The rows are grouped in 4 ways, from coarse to fine. Each group lies inside one group of the grouping before and may be the whole of it. The rows also spread widely along 9 directions, which tell nothing about the answers.
In the rows, 128 means zero.
Known rows, each followed by its group in each grouping:
[ 72  77 139 159 115 163  62 161 144 153 106 115 172 120 141 158 170 142
  98 122 118 108 160 190 135]	j540 fused j948 j704
[101 142 121  92 149  84 160 113  94  69 155 175 119 183 157 101 130 124
 173 146 135 138 108 149 120]	j378 Musil j436 j446
[ 85 136 109 145 100 132 137  97 131 130 146 160 114 174 190 166 120 142
  79 100 148 139 100 111 159]	j540 fused j948 j374
[174 137 137 126 181 105 162  89 168 108 143 156 150 149 116  85  90 151
 107 103 147 107 133 117 110]	j378 barub j880 j49
[103 134 151 170 129 131  96 128 175 109 167 172 102 156 152 133 125 152
  62 119 158 149 157 145 114]	j378 barub j705 j263
[150 165  99 169 155  76 128 126 153 170 125  33 192 125  89  54 123 129
 127 142 131 129 124 106 126]	j540 fused j257 j218
[104  80 120 167 110 121 102 124 117 150 121 104 131 130  94  90 144 107
 159 111 120 126 127 161 131]	j378 susu j578 j931
[ 66 158 136 153 167  67 100 164 121  87 138 117 130 145 141  64 154 123
 146 181 132 134 147 165 107]	j378 barub j705 j6
[ 97 123 110 108 160  76 172  97 101  97  94 125 107 143 125  60 108 129
 169 114 113 103 101 141 148]	j378 susu j335 j98
[101  78 137 155 135 140  92 135 133 136 107 134 150 126 117 122 154 135
 135 111 123  97 143 173 124]	j378 barub j880 j439
[ 99  99 127 105 138  66 198 106  78 104 132 151 155 165 181 105 135  78
 147 159 124 136 106 147 117]	j378 barub j544 j244
[122 130 134 108 147  91 118 138 128  68 161 133  95 169  74  45 137 126
 195 139 131 154 127 163 103]	j378 rovum j195 j595
[108 118 100 114 121 118 130 149 178 121  91  60 103 115  86 119 134 211
 122 104 122 146 122 146 168]	j378 susu j335 j889
[144 141 116 142 157 148 109 116 178 147 110 112 181 127 126 139 124 183
 115  87 133  78 127 129 141]	j540 zod j415 j21
[121 130 127 135 179 127 116 121 159 118  99 130 151 117 118  97 118 177
 130  97 127  71 137 150 136]	j378 susu j175 j419
[109 126 102 117  92 151 114 106 158  90 144 143  36 178  91 111 111 174
 139  60 137 156 102 129 160]	j540 zod j117 j55
[ 95 134 120 118 161  96 133 113 123  88 103 132  83 148 104  61 111 155
 172  94 122  94 108 140 149]	j378 rovum j195 j583
[ 94 117 113 132 120  64 193  99  69 124 146 147 152 170 194 107 134  59
 148 161 133 148  92 137 117]	j378 susu j335 j889
[127 136 104 167 113  87 124 127 121 163 154  67 179 153 116  88 147  92
 132 157 139 168 113 121 118]	j540 fused j948 j374
[145 194 105 152 144  90 173  92 179 136 155 122 142 158 166 141 103 182
  67 119 170 146 100  70 144]	j378 barub j705 j263
[ 56 157 116 147 154  85 138 128 130 122  93 117 114 128 181 120 115 163
  89 120 128 100 128 135 169]	j378 Musil j436 j446
[132 154 136 170 150 139  59 176 205 129 158 108 165 119 106 130 155 189
  99 145 154 139 165 159  98]	j378 susu j335 j889
[167 155 120 170 161  91 127 102 127 137 175 132 182 163 109  73 133 102
 167 140 156 122 110 106  86]	j378 barub j880 j49
[148 132 102  93 113 126 157 122 146 119 153 119 166 169 134 149 143 154
 144 129 138 160 102 136 128]	j540 zod j117 j55
[ 64 101 110 142  89 140 101 142 125 125 126 139 103 147 152 165 164 154
 132 119 132 142 109 161 151]	j378 susu j335 j98
[ 99 129 114 170 105 140 109 118 128 145 158 167 148 159 181 177 154 134
 121 120 154 127 102 132 124]	j378 susu j335 j889
[118 121 102 160 128 152 130 111 150 183  97 126 205 118 182 206 149 181
 101  94 140  73 100 122 157]	j378 susu j335 j889
[125 122  76 122  81 141 123 120 140 146 135  83 132 162  99 148 155 174
 159 101 132 157  79 113 163]	j540 fused j257 j218
[159 154 123 147 177 100 147 118 144 147 144 131 238 134 165 129 139 134
 129 154 148  97 122 129  95]	j378 susu j335 j889
[ 62 131  91 160  74 113 133 109 130 124 131 120  33 167 143 138 125 158
 107  87 146 164  82 100 183]	j378 barub j880 j49
[129 116 107 194  89 150  56 130 123 170 178 114 171 164  96 118 175 100
 169 125 143 145 112 135 103]	j540 fused j257 j218
[ 94 150 127 140 161 117 106 138 186  99 106 117  99 127 115 107 118 211
  93 104 137 113 144 138 152]	j378 barub j705 j6

New rows. What belongs after each?
[105  92 123 140 122 154 102 134 134 138 125 148 168 135 145 166 161 154
 145 116 129 106 125 166 130]	j378 susu j578 j931
[120 111 147 139 152  76 155 114 131 101 144 141 117 146 129  52 100  88
 109 137 132 146 151 160 100]	j378 susu j335 j889
[138  71 105 136 101 113 150  79  93 133 135 125 104 161  73  63 121  87
 194  85 123 139  91 136 132]	j378 susu j175 j419
[163  89 105 151 110 131 159  81 159 175 114  97 143 126  92 119 103 149
 111  69 133 124 108 111 155]	j378 susu j578 j931
[114 152 100 169 138 124  93 144 151 169 105  62 187 121 120 118 153 158
 139 120 129  98 119 133 143]	j540 zod j117 j55
[125 149 108 200 131 109 112  99 118 164 154 133 164 150 147 111 137 102
 145 119 153 109  98 108 114]	j378 susu j335 j889
[136 143 120 114 118 137 105 123 179  82 177 142  79 180  85 100 116 175
 118 104 152 180 128 130 127]	j540 fused j948 j374
[ 96 185  93 111 129 115 161 116 172  96 137 141  91 159 180 172 113 223
  94 108 155 141  89  97 175]	j378 susu j578 j931
[136  58 127 105 132 114 169  68  99 101 112 167 102 165  89  70 106 107
 176  75 115 111 109 149 133]	j378 barub j705 j6
[171 139 128 137 137 104 164 107 168 128 179 144 162 160 139 131 117 139
  87 132 164 160 124 108 103]	j378 barub j544 j244
[ 68 129 129 118 131  91 118 178 154  86 130  93  99 132 129 100 146 161
 113 166 124 174 154 179 134]	j378 susu j578 j931
[158 162 112 164 130 107 152  82 154 152 171 132 162 169 149 116  99 122
  78 112 162 146 109  84 125]	j540 fused j948 j374
[ 67 103 147 177 170  87 109 123 110 127  88 122 123 111 131  40 111  91
 129 118 108  75 158 174 130]	j378 susu j578 j931
[109 161 119 167 190  69 142  93 118 122 103 120 133 134 130  45 101 126
 148 108 132  67 109 106 134]	j378 barub j544 j244
[102 113 105 109  91 139 114 150 117 115 152 125 155 172 142 158 182 134
 175 145 130 161 104 166 125]	j540 zod j117 j55
[154  77 127 168 131 140 103  88 123 148 138 143 143 141  68  68 123 100
 174  77 131  99 123 146 109]	j378 susu j175 j419
[162 136  90 117 108  97 174  87 116 118 176 131 130 190 109 111 137 124
 182 126 155 173  67  93 121]	j378 barub j880 j439
[159  94 109 101 124 137 138 115 152 135 122  96 173 146  84 120 136 162
 142 106 125 137 118 142 138]	j540 fused j948 j374
[ 90 120 105 119 145  81 173  84  96 102  98 131  86 151 129  62  99 123
 170  95 115 102  93 127 162]	j378 susu j578 j931
[ 79 147 110 160  99 123 111 127 145 121 154 143  95 167 163 161 150 166
 105 123 155 158 105 120 148]	j378 barub j705 j263
[103 123 113 128  99 147 113 124 162 105 150 157  77 161 128 155 134 183
 115  97 148 157 111 140 145]	j378 susu j335 j98
[ 97 143 121 198 128  98 138 100 101 168 152 158 185 151 215 143 137  78
 104 141 153 108 106 119 113]	j378 susu j335 j889
[141 147 102 176 123 133 109  89 144 162 150 120 154 159 116 115 121 134
 126  89 152 115  98  93 136]	j540 fused j948 j704
[149 169  91 140 101 133 111 131 176 131 174 102 119 167  94 149 152 198
 152 111 164 169  84  96 140]	j378 rovum j195 j595
[149 154 108 213 136  99 104  89 144 163 156  99 121 142  76  46 104 109
 146  93 151 121 110  92 121]	j378 susu j578 j931
[ 76 129 115 123 159 103 132 114 127  96  83 132  92 131 128  85 113 167
 148  96 116  85 114 149 161]	j378 susu j335 j98
[104 150 108 123 104 127  89 160 166  98 168  98 105 167 101 123 155 178
 127 143 146 194 124 141 133]	j540 fused j948 j374
[121  80 129 160 119  94 165  73 102 140 132 141 106 149 120  58  93  64
 123  92 127 130 120 136 127]	j378 susu j175 j419
[140 124 135 178 150 105 143  66 147 150 133 137 128 146 122  58  67  93
  71  76 140 104 137 107 130]	j540 fused j948 j704
[ 92  91 120 105 139  85 178  93 115  96  88 128  71 139 115  62  91 127
 133  92 109 121 118 153 158]	j378 susu j335 j98
[153  91 126 134 127 100 196  89 141 171 111 111 177 130 147 130 103 119
  81 102 132 120 118 123 142]	j378 rovum j195 j583
[141 142 126 170 136 125 134  69 150 139 156 165 126 167 144 103  84 119
  77  79 154 117 120  98 131]	j540 fused j948 j374
[101 163 105 148 152 105  99  90  98  90 146 153  91 184 105  45 118 120
 200  98 136 102  88 113 131]	j540 fused j948 j374
[183 102 116 117 123 136 104 132 162 110 169 111 138 160  32  91 156 158
 191 121 144 169 120 145  97]	j378 barub j880 j439
[136  76 120 130  87 104 180  93  97 137 167 155 148 174 153 130 136  67
 138 133 139 175 102 142 108]	j378 susu j335 j889
[131 149  95 151  93  90 164 114 153 144 162  91 116 157 134 126 122 139
  98 130 157 193  96  98 139]	j378 susu j335 j889
[121 155 151 115 207  65 178 125 150  97 120 145 185 126 185  88 100 133
  77 166 132 103 160 157 104]	j378 susu j335 j98
[ 77 190 113 142 165  82 169 130 157 126 111 125 159 128 234 162 117 180
  53 147 147 107 117 114 154]	j378 susu j335 j889
